The same things were measured in two ways. Each way mixes the same 9 hidden numbers, adds some noise and spreads widely along 6 directions of its own, which tell nothing about the thing.
Some things both ways: the first way, then the second way.
-8 2 33 -14 37 10 -11 12 3 20 -8 26 -10 14 21 34 1 17 -9 10 -4
-13 -19 8 10 36 -12 2 24 1 22 -23 19 9 15 32 -5 27 -16

-11 -21 -1 -9 -22 -1 8 24 -12 15 -30 35 -19 -8 5 1 19 -9 -27 12 -24
28 5 1 -14 -37 19 24 -10 -42 -18 0 -12 29 -40 -15 -17 47 -17

-9 7 5 -16 -18 3 3 -1 28 -1 -26 33 -51 -8 7 4 -2 -4 -1 -20 4
7 -1 -4 0 -31 -11 -6 34 -17 8 1 1 -1 -11 -2 -7 21 9

9 0 37 1 31 8 -13 -9 -9 24 2 29 -17 23 5 41 -16 11 27 9 -7
-41 -32 -8 38 -38 -26 -21 -10 26 -12 -8 -7 -25 10 -14 -24 -13 10

-14 -13 30 -11 61 10 -5 10 7 11 12 29 -18 11 26 24 -11 24 -10 14 -5
-22 -3 15 -42 0 34 -1 36 18 -7 27 30 -16 5 -25 -23 -34 -12

10 -7 27 14 -11 -1 13 -17 2 -2 25 5 2 -8 9 12 24 -4 -18 0 33
4 21 -6 -17 -28 21 -8 -3 -9 -19 16 -7 6 -12 -29 -20 -17 15

13 -6 -10 -8 11 9 12 -10 14 -19 4 -1 1 4 10 -9 -32 9 19 -4 -6
3 12 -19 -6 -11 -27 -52 -29 -19 -8 4 -13 15 1 -15 1 -12 0

12 -10 16 3 19 26 -1 -20 -8 -8 17 18 -12 2 23 6 9 27 5 15 -1
12 -20 12 -3 30 -37 25 0 -27 17 -3 17 35 10 3 1 26 -5

21 -20 11 -4 23 18 24 -24 -27 -1 36 18 22 -10 -11 -1 -6 5 -2 37 0
-33 6 -11 -10 54 19 -10 9 20 -1 17 -24 -8 25 25 9 -30 -13

2 -15 -5 0 -3 -10 10 4 -23 5 -24 -9 12 -9 -8 -8 -15 -8 6 20 -5
-9 -6 -3 9 12 -17 6 3 15 -7 6 -2 4 10 -5 0 -6 -3

-12 -18 -13 1 -4 12 0 -16 25 -19 57 9 -35 -10 32 -14 10 8 13 -13 4
13 32 13 17 -38 15 -3 -30 0 -16 20 18 29 -41 -15 3 2 -11

4 20 -8 -17 -10 26 10 -25 5 -1 7 32 -37 3 -24 -10 20 10 -18 15 0
-86 -33 0 47 32 -26 -50 -22 75 -20 -22 0 -4 28 64 12 -15 -24

-9 -8 -31 6 -20 -12 7 -12 7 -17 25 -20 3 -11 -7 -32 -10 -16 44 -12 7
11 27 -15 -3 53 -7 4 19 -1 33 6 -26 -5 22 -9 15 -11 23

8 15 -3 -4 15 20 10 -18 -4 -12 46 7 14 19 -17 -9 10 15 -8 14 8
8 -5 -4 12 33 -45 -45 -27 -6 19 -17 -27 21 25 15 14 6 2

-3 20 -26 -5 -33 -18 4 9 20 -10 -45 -33 6 11 -11 -12 -10 -12 7 -15 4
-6 -11 -6 44 -6 -57 -22 -21 -2 4 -28 15 25 0 14 2 29 -6

-8 14 3 -4 9 -9 7 14 -1 3 -6 -12 15 6 -1 8 2 -1 -27 3 4
2 -24 -8 39 -16 -34 -25 -13 -5 -9 -34 -9 12 8 22 -14 33 -23

-21 11 -11 -12 -14 1 1 4 3 -3 2 21 -18 0 0 -16 17 2 -6 -7 -1
6 23 -4 -32 12 9 -11 -7 14 -2 5 -18 12 -1 -23 9 -2 15

-5 13 -24 3 6 23 8 -22 -6 -35 56 1 -11 0 -9 -43 13 23 -14 -4 14
21 -2 16 -53 54 -5 6 32 3 25 10 -8 9 29 -9 15 -6 10

4 3 23 -9 21 -2 -2 -2 2 14 0 -17 20 -4 20 37 -6 -4 -5 14 13
-66 32 -20 36 -31 35 0 -26 44 -51 -11 2 5 -41 -4 -33 22 -27

-7 -8 -27 -11 -48 -16 24 1 12 15 -17 20 -14 2 -45 -20 14 -31 -1 15 -8
1 7 -1 -8 -17 -17 -33 4 -2 8 40 7 -11 3 -26 11 -43 15

-3 -24 -15 7 -32 4 14 -22 7 -12 16 14 -33 -21 3 -26 19 -6 2 3 8
-15 10 -5 -5 48 10 -22 -9 16 -3 -2 -4 14 19 21 5 -18 -6

-9 20 18 -16 25 8 -4 10 -20 -10 7 6 28 3 3 -10 6 13 -8 -4 22
-26 3 21 18 6 27 20 11 25 -20 10 -14 7 -8 14 -15 -11 16

-14 -6 14 3 42 -4 6 8 -2 16 28 1 24 15 -14 18 16 1 -14 26 4
12 -2 0 -20 37 1 -4 16 12 14 15 -6 -14 29 -11 9 -31 -7

24 -20 25 14 -19 11 14 -37 0 0 18 13 -15 -14 -2 15 12 -7 10 9 30
-46 -14 1 26 1 -7 -19 12 24 -8 26 7 -14 19 16 -4 -55 15

10 -15 31 -7 35 8 3 -6 7 26 -14 14 -10 9 -7 41 -9 2 0 29 4
0 -20 4 -17 -4 -22 27 63 -44 21 24 20 -11 10 -28 -33 11 3

9 -10 30 7 12 5 -1 -16 -6 25 8 21 -13 5 -2 39 8 -5 13 21 0
-14 -15 -9 -3 21 -4 36 37 6 23 2 6 -16 7 3 4 14 1

9 22 -4 -2 -7 22 -12 -16 28 -28 3 -31 -11 3 18 2 7 9 21 -28 27
-87 4 0 14 23 25 -5 1 33 -26 11 5 -4 -1 14 -31 -19 3

-13 2 -20 -3 -41 3 -9 4 9 10 0 12 -26 2 -4 -1 28 -16 14 -9 -16
-50 -25 -1 18 35 -4 -26 -2 22 14 7 -12 -17 30 29 -3 -31 -1

Other things, the second way, with their names:
(150): -4 11 11 -23 26 8 -20 22 5 16 -23 -13 15 -1 9 -14 40 -2
(658): -14 -22 3 7 -41 -22 -18 1 -10 -10 36 -13 -20 10 -36 -27 -41 23
(843): -48 -22 33 54 -53 -22 3 -27 36 -33 43 30 17 -26 4 3 -33 5
(133): -5 -9 16 27 8 -13 -4 5 5 19 -9 -25 7 4 18 -1 15 24
(479): 10 -8 6 -30 12 12 22 28 -22 4 -27 19 14 -6 -5 -28 52 -30
(799): -26 -1 2 -2 -21 10 32 12 -14 -13 20 11 -1 -24 -28 -32 12 0
(155): -37 10 21 5 -13 38 41 17 22 -12 13 24 2 -31 -15 -28 17 -6
(694): -9 20 -14 -42 5 32 -21 -2 8 -7 5 -7 -4 7 -25 -14 -31 18
(176): 2 -13 -10 27 -53 -35 21 -12 -37 -19 6 -3 24 -28 -18 -17 40 -6
(1017): 20 -3 1 -26 4 -14 16 31 -36 23 21 3 2 2 -19 -4 11 6
(936): 32 -9 -29 -7 20 -39 -33 -44 -4 5 -17 14 30 16 22 51 -2 -28
(553): 28 25 8 -27 12 -2 -13 6 20 20 23 5 5 5 -12 42 -26 23
(470): -20 -32 7 30 -26 -48 -16 20 7 10 33 18 -18 25 -6 -3 -53 43
(1123): -10 7 10 -1 -42 -8 -2 2 9 -26 40 7 -1 -15 -36 -9 -25 8
(1085): -36 -33 4 26 8 -13 -34 5 -12 0 -28 -22 7 16 41 -34 21 -9
(967): -20 12 22 25 -89 20 -16 -2 26 -31 36 24 1 -42 -16 -11 -37 36
(1027): 5 -3 -16 -28 5 12 -5 0 -6 -8 -17 6 4 -3 11 4 25 -34
(125): 1 9 22 6 8 -24 -10 -4 1 4 6 7 30 -6 -11 -6 7 4
(36): 21 5 2 -12 -14 -2 48 28 -12 -2 25 -11 -6 -5 -54 -16 9 9
(878): 45 26 -2 -6 -46 -24 -15 -10 -15 -10 -9 3 38 -27 -23 7 32 12
(1036): 2 26 14 -7 -12 12 10 10 11 -6 19 1 13 -20 -24 -9 12 -2
(209): 9 -35 25 27 -13 -10 -7 -1 -17 -8 -2 -8 16 7 40 1 -5 -6
(665): -9 28 -18 7 -30 9 7 -33 -17 -24 -3 -31 14 -36 -41 -28 32 2
(999): -1 -32 18 -21 -12 7 -10 40 1 23 43 12 -18 21 14 11 -62 35
(536): -18 11 -30 -28 70 -5 -55 -10 10 29 -25 -14 6 29 29 17 3 -14
(1159): -8 -46 23 51 -52 -33 -14 1 10 4 24 46 0 -3 25 15 -28 -1
(403): 7 17 1 -10 29 15 -17 -18 -3 -14 -79 -30 46 -12 23 -27 99 -39
(14): 10 13 17 24 -4 -38 10 22 1 19 -9 6 29 -17 2 4 59 4
(540): 17 -5 11 14 -12 -35 -5 2 -10 11 33 13 16 0 -1 27 -19 8
(1115): -1 6 1 5 14 4 -51 -8 15 -4 -13 -8 20 8 48 22 -13 -1
(981): -20 -22 -2 17 -16 -11 -9 -3 3 -4 -1 -5 -11 6 -2 -15 -4 -6
(312): 23 -10 6 12 -1 -22 -20 -9 -29 17 3 -5 23 10 10 10 -7 10
(568): 28 -19 23 11 -27 -43 19 8 -34 -5 23 14 26 -9 -14 -1 11 1
(1035): -14 8 -17 16 0 -23 -19 -35 28 -23 -40 -16 36 -10 28 13 44 -1
(915): 1 -13 -9 15 30 -39 -39 -16 -18 12 -35 -29 16 27 18 -10 20 -6
(808): 19 9 -12 21 14 -14 -11 -16 19 6 4 -17 8 12 12 37 -27 17
(101): 30 -27 9 21 -20 -51 1 -11 -72 -6 3 -22 32 -2 11 -13 27 -9
(860): -15 -17 -13 -13 24 -6 5 -8 13 -17 -11 -3 9 12 13 10 10 -29
(1158): 9 35 -13 15 3 16 -3 -12 -38 -14 -29 -31 24 -17 -11 -42 45 -14
(588): -36 -36 0 16 -18 -14 -7 -16 1 -12 -9 9 6 -6 11 -10 12 -16
(30): 6 40 -17 -9 39 25 -9 -13 -10 -2 -39 -40 31 -9 10 -18 55 -13
(763): 4 -8 -7 -43 34 -9 -8 27 -6 11 13 -9 -11 31 -15 -3 -19 7
(590): -38 -14 12 19 8 15 -3 -2 27 -22 13 6 3 4 33 2 -17 -24
(892): -26 0 4 0 38 21 -40 -12 35 -9 -21 -15 9 13 39 7 -11 -17
(357): 33 33 -17 -3 19 -20 -11 -7 -28 6 9 -26 16 9 -20 10 -9 18
(241): -21 25 -17 -2 19 34 -13 -31 -11 -36 -5 -37 22 -9 11 -19 10 -33
(975): -13 -39 0 0 37 -19 -19 23 14 25 10 17 -13 42 34 23 -43 8
(13): -11 -6 13 7 -38 21 20 -26 9 -44 21 0 13 -35 1 8 12 -47
(53): 12 3 -24 -24 21 12 15 -1 -10 -9 3 -28 -12 17 -22 0 -14 -5
(647): 9 10 11 -9 46 1 29 40 -6 34 -4 6 12 0 11 0 41 -7
(956): -10 14 -4 -52 57 24 0 37 -15 16 7 -17 -4 22 -7 -19 -1 7
(441): 0 18 0 -1 -29 3 -27 -41 7 -25 -8 -14 23 -21 -20 -6 13 -4
(434): 9 34 -6 -18 -4 17 8 -7 -4 -9 20 -13 11 -14 -38 -7 -12 18
(259): -2 -20 25 28 -26 -7 6 -6 -18 -12 23 41 27 -15 18 -5 -26 4
(672): -23 13 -10 -22 68 23 36 56 3 38 14 7 -24 22 -10 -19 -7 -4
(955): -44 -23 8 17 -29 3 -15 1 16 -19 19 14 -7 -1 13 -14 -33 11
(165): 13 0 18 9 17 29 -5 15 -19 5 -12 -9 18 0 36 -14 20 -15
(1137): -26 14 7 -46 10 70 24 56 17 8 24 31 -17 -13 -1 -16 -1 -11
(1186): 2 15 -17 -25 17 13 3 11 -13 -9 12 -1 -4 13 -27 -15 -24 -4
(192): 9 39 -3 7 29 -2 -15 -11 -18 -4 -17 -8 41 -13 17 -5 32 -12
(509): 8 15 4 -29 -32 28 5 23 16 4 15 24 -9 -21 -32 -2 0 7
(966): 23 7 -11 -4 31 -37 1 -2 -15 10 17 -17 3 22 -21 22 -18 2
(905): 3 -1 1 26 2 -33 -25 16 -18 31 -16 16 11 11 2 -15 7 23
(720): -42 9 0 1 -12 25 -16 -28 10 -34 5 -12 14 -17 -10 -28 -10 1
(1095): 16 -8 2 -28 6 1 -1 24 -20 2 15 18 8 11 -3 0 -17 -3
(671): 46 36 -2 -42 47 -7 15 35 -31 41 -19 -12 22 5 -20 2 56 6
(1169): 11 3 -17 -32 -15 2 9 14 -16 0 17 21 1 -2 -30 -5 -16 16
(246): -25 7 3 56 -11 -7 -29 -32 -5 -28 -2 -30 27 -9 29 -15 -4 3
(111): -9 4 31 7 -43 6 43 14 21 -3 47 44 1 -36 -36 9 -9 8
(484): -14 8 2 -9 19 5 -2 -16 6 -14 16 7 23 -8 7 8 1 -22
(336): 0 12 14 -16 -10 11 5 -16 22 -4 12 15 13 -17 -21 14 -7 14
(790): -20 -18 -5 16 -2 -30 -27 -11 -1 10 23 -7 2 9 12 11 -26 10
(212): 16 9 9 -44 -28 17 -14 6 2 -2 23 19 -1 -4 -42 -3 -37 20
(1094): -10 21 -11 -17 1 -12 -38 16 19 29 8 18 -2 4 -11 12 -9 19
(544): 29 3 -2 -16 27 -26 -18 -9 -16 13 -1 -12 20 19 -1 19 3 2
(423): 8 21 -16 -27 27 -9 -1 -32 11 -4 -29 -18 35 -3 -14 14 35 -5
(593): -13 -1 3 -1 18 -1 -17 0 -14 -1 -30 -13 29 1 19 -25 35 -1
(323): -4 -31 -3 16 -26 -19 -46 -29 3 -25 -5 -6 16 13 28 3 -29 -10
(687): 17 -6 -17 -4 31 -13 33 20 -18 21 -17 -12 -7 10 -5 4 41 -16
(278): 20 1 -5 16 -33 -35 -29 -31 -14 -24 -2 -10 26 -6 -9 7 6 -6
(942): 12 -37 8 70 15 -54 -33 -32 13 -7 -27 -23 24 33 58 27 -5 -14
(646): -15 4 -1 13 9 18 21 31 -22 -2 -5 -3 -7 -4 -2 -43 23 -17
(642): 13 9 -6 6 35 -24 6 -7 15 16 -40 -21 23 1 14 20 62 -9
(163): 19 18 -12 -33 -15 -5 -5 -23 8 -24 -10 4 20 -10 -29 11 21 -15
(552): -28 -33 8 21 -24 -6 19 18 11 -1 11 25 -6 -6 14 -4 2 -8
(765): -23 -8 14 26 14 -12 17 13 6 1 17 4 13 -2 21 6 3 -5
(650): 33 -40 11 51 -31 -52 -27 -9 -28 -7 1 -19 11 18 25 7 -7 -2
(567): 48 20 -6 -45 17 16 14 -1 -9 -10 25 -13 13 2 -19 34 -17 -9
(467): -8 -10 4 37 1 -40 -42 -4 4 19 8 15 10 14 27 18 -24 6
(775): -23 32 -26 -35 32 51 14 13 13 -12 -23 -33 -8 -6 -15 -24 36 -12
(796): -42 -21 -7 -6 43 22 -32 14 40 4 15 -23 -39 42 27 4 -63 4
(397): 6 -2 -16 -32 -6 8 6 6 1 -1 18 8 -6 7 -23 9 -32 22
(965): -43 -45 8 -7 -38 8 32 39 -5 -12 41 34 -30 5 -22 -40 -26 -5
(1125): -46 -16 4 1 40 13 2 18 13 12 5 10 -12 19 12 -21 -18 -8
(782): 43 -1 13 -3 19 -37 -7 10 -1 21 0 17 22 16 7 33 -3 10
(970): 8 -28 22 33 -25 -17 -5 1 12 0 10 22 7 0 21 15 -14 -7
(449): -9 -10 0 -20 -15 -18 -7 51 -50 23 21 6 -5 7 -21 -39 0 26
(19): -16 -12 22 35 -19 -4 16 -28 12 -39 -5 3 15 -3 -18 -31 -3 -10
(852): -19 -36 4 7 41 -36 -21 3 3 5 -18 6 19 26 50 12 15 -33
(807): -36 7 -8 13 37 23 -42 -8 59 4 -18 -16 -8 22 42 17 -30 12
(961): 18 21 -1 -51 37 -5 8 28 -11 16 18 5 16 6 -20 11 5 6
(733): -18 -11 3 57 -5 -18 -61 -46 31 -22 -18 1 18 14 46 13 -27 -19
(890): -14 -12 0 -22 14 -33 -16 13 33 17 17 18 -7 19 -8 24 -18 8
(885): -29 -8 -32 6 25 -14 9 11 -37 -6 2 -39 -5 17 -6 -36 14 -8
(429): 3 20 -10 -47 36 30 -22 -11 2 4 -21 0 24 -2 10 6 25 -20
(152): -7 -25 6 6 -25 -11 12 24 -13 4 26 19 -12 4 -9 -10 -19 5
(750): 20 -29 12 -17 39 -18 -10 39 -8 46 -12 16 11 25 42 24 15 -2
(1143): -14 -11 -14 25 -46 -18 -7 8 -1 -7 1 8 -15 -8 -16 -17 8 2
(375): 1 -13 -13 -38 14 2 -3 17 7 15 -18 -10 -8 10 -8 2 33 -12
(215): 4 13 -1 17 -3 -2 9 6 -23 0 22 5 9 -7 -8 -5 -18 16

Some of these things the first way, each followed by its name:
-16 -24 0 11 -12 -16 13 3 33 7 -20 0 -21 -6 0 9 30 -15 -2 2 7 | (1186)
31 -24 1 16 -9 14 8 -23 4 -3 -3 -30 -6 -16 5 20 -1 -10 19 14 7 | (885)
-11 18 -4 8 -13 -1 12 12 27 0 1 -6 -7 12 -9 16 43 -6 -48 -8 2 | (1027)
7 10 0 -4 34 13 4 -12 -13 -15 52 -17 23 7 -1 -5 -16 15 1 11 11 | (647)
-25 -19 -29 -11 -3 -13 14 -7 -1 10 30 17 -9 -12 -13 -25 3 -13 15 27 -18 | (672)
-8 3 27 -20 42 -2 6 10 9 3 0 16 35 9 17 15 -5 11 10 3 8 | (215)
12 -21 6 15 -35 -23 19 -8 -24 3 -13 -5 24 -16 -7 -4 -6 -25 21 3 11 | (808)
-24 7 -38 -14 -34 -16 7 17 12 -15 -6 17 -18 -2 12 -33 -3 -10 4 -27 -22 | (1159)
22 1 5 10 0 9 5 -3 -8 -15 13 -11 10 8 13 6 -12 8 -4 -5 7 | (429)
-12 21 -2 -9 14 5 -5 4 12 -2 20 -7 19 16 7 7 13 5 5 -7 0 | (665)
11 -9 23 10 3 -4 -12 10 -10 18 -23 -29 6 -2 11 40 -12 -16 10 0 8 | (775)
-7 0 -25 -4 -22 -1 6 19 0 -11 -29 -19 3 -6 -8 -19 6 -12 -8 -8 -6 | (590)
-3 22 -5 -5 -35 12 13 -26 -18 -4 51 40 -13 3 -37 -29 37 -4 -14 4 20 | (133)
35 -23 17 26 -23 -1 16 -10 -30 17 -34 -11 7 -5 -18 25 7 -15 -11 28 -2 | (860)
4 25 16 -22 28 3 4 8 6 13 -1 4 34 25 1 30 -6 7 -11 12 -8 | (536)
50 7 65 16 6 21 2 -37 -22 6 -7 -1 7 -1 18 52 -2 13 -4 9 41 | (1035)
8 1 18 18 -17 9 3 -4 12 -20 12 -11 -12 -11 36 17 30 5 -31 -24 25 | (323)
14 -18 -10 9 22 -7 23 -11 -30 9 21 5 25 8 -34 -9 -28 -4 16 36 -21 | (687)
-4 6 0 -22 1 8 7 6 -7 1 -17 32 5 8 -7 -13 3 10 -1 9 -9 | (720)
26 5 5 -8 17 17 14 -18 -23 -24 17 21 19 6 4 -17 -40 21 21 1 1 | (955)
0 -27 19 -3 -1 -18 2 28 -8 11 -62 -6 7 -8 24 21 -23 -11 3 0 -8 | (1095)
4 -13 19 4 34 11 9 -11 12 5 32 3 -1 4 -6 18 6 3 -5 17 16 | (646)
-10 -1 -4 -3 7 11 -9 -6 9 -11 39 -18 -20 -9 18 -6 3 5 -1 -6 16 | (1036)
0 -7 -9 -6 -22 4 -6 -3 0 -3 -13 -14 -19 -7 2 -13 0 -3 5 3 12 | (125)
-1 -9 2 -3 7 -12 3 21 -24 3 -10 2 23 6 3 -4 -21 -3 3 1 -9 | (970)
-19 0 -1 -22 16 0 -7 12 -16 10 -1 28 -4 6 5 -11 -7 8 5 12 -15 | (155)
-18 33 17 -39 18 -16 -3 21 17 28 -30 29 17 28 -8 22 -19 -2 1 1 -6 | (1094)
2 11 34 -20 1 -10 -7 18 -10 5 -37 19 13 8 16 11 -31 -2 21 -21 18 | (967)
-5 -8 -18 4 -22 13 -3 -14 13 -20 20 17 -49 -8 21 -23 6 10 13 -16 -2 | (441)
1 8 4 10 -17 -5 8 -4 6 -1 6 2 2 7 -1 8 21 -6 -7 -11 9 | (975)
-9 23 -10 -9 -39 -21 9 16 8 -15 -36 -23 9 -8 6 -17 -2 -12 -22 -24 23 | (878)
-24 2 -17 -9 -10 -3 20 -7 14 -10 9 35 -27 0 -19 -36 23 5 -15 3 7 | (782)
-14 -9 -21 24 -20 -6 22 -10 11 -8 29 -1 -2 -4 -20 -14 49 -12 -16 3 3 | (53)
-14 -9 7 -3 8 22 -7 -7 30 1 22 25 -52 -5 29 17 25 8 -1 -9 -5 | (1017)
12 29 7 -8 35 20 3 10 3 -15 -6 -27 34 20 1 14 -1 21 -33 4 6 | (852)
-3 20 7 -3 8 2 -16 12 -6 -4 -23 -23 16 10 27 15 -4 11 3 -13 1 | (423)
-17 -4 -32 2 -21 -4 2 6 15 -18 -17 -13 -28 -13 8 -24 0 -6 7 -18 -6 | (763)
-27 0 -37 -24 -4 13 0 10 17 -17 1 15 -24 -9 17 -31 11 12 -6 -4 -26 | (484)
-20 28 -22 -8 2 7 0 0 28 -26 27 -26 1 2 4 -21 23 8 -20 -19 20 | (1123)
-2 -1 -26 -17 -47 -6 7 -12 -10 8 -20 8 -37 -20 -27 -31 -12 -20 3 15 4 | (14)
6 -9 -34 -1 -30 14 7 -19 2 -25 10 -8 -25 -16 -7 -36 -3 -5 21 -6 0 | (765)
15 6 13 -1 -3 2 -1 9 -20 -2 -2 -1 11 6 12 9 -19 1 -3 -8 4 | (750)
-6 -14 -15 -20 -33 3 -9 8 -11 4 -34 24 -62 -19 7 -22 -24 -8 7 -3 -11 | (150)
6 14 10 0 5 2 6 -7 -30 1 32 15 33 21 -12 -8 3 11 -2 12 5 | (336)
4 -6 -18 -1 -20 6 -4 -1 12 -17 -23 -21 -20 -16 35 0 -11 -2 16 -18 -12 | (176)
-8 -43 -17 -4 -39 -1 22 1 -18 -4 2 48 -47 -27 -5 -40 1 -11 -5 8 -11 | (165)
15 -1 8 -4 33 9 18 -6 -7 -37 23 4 44 9 24 -19 -29 31 12 -7 10 | (259)
4 -27 20 -7 10 -14 -2 11 -21 9 -32 31 -6 -2 28 8 -44 1 40 -2 -15 | (694)
19 -12 19 6 -6 -3 -1 4 -36 31 -24 15 -9 8 -10 30 -19 -13 1 22 -19 | (375)
2 9 18 5 10 7 15 -12 7 8 32 21 6 16 -19 16 33 3 -23 14 13 | (152)
6 -10 10 -6 18 -14 22 8 -10 9 -5 -2 42 12 -33 -2 -10 -9 -6 28 11 | (1158)
-5 -13 1 -11 -18 5 1 6 5 15 -33 21 -32 -5 -11 2 11 -10 1 8 -4 | (956)
18 37 26 -2 33 7 6 -17 -2 -15 31 -14 56 28 -4 13 -13 19 9 -8 35 | (470)
-15 5 -18 -3 -12 -9 20 13 -3 -1 -11 10 -5 7 -25 -21 15 -3 -41 11 -6 | (479)
11 16 -16 14 -27 10 -3 -7 3 -15 12 -16 -9 13 6 1 11 4 0 -16 -4 | (588)
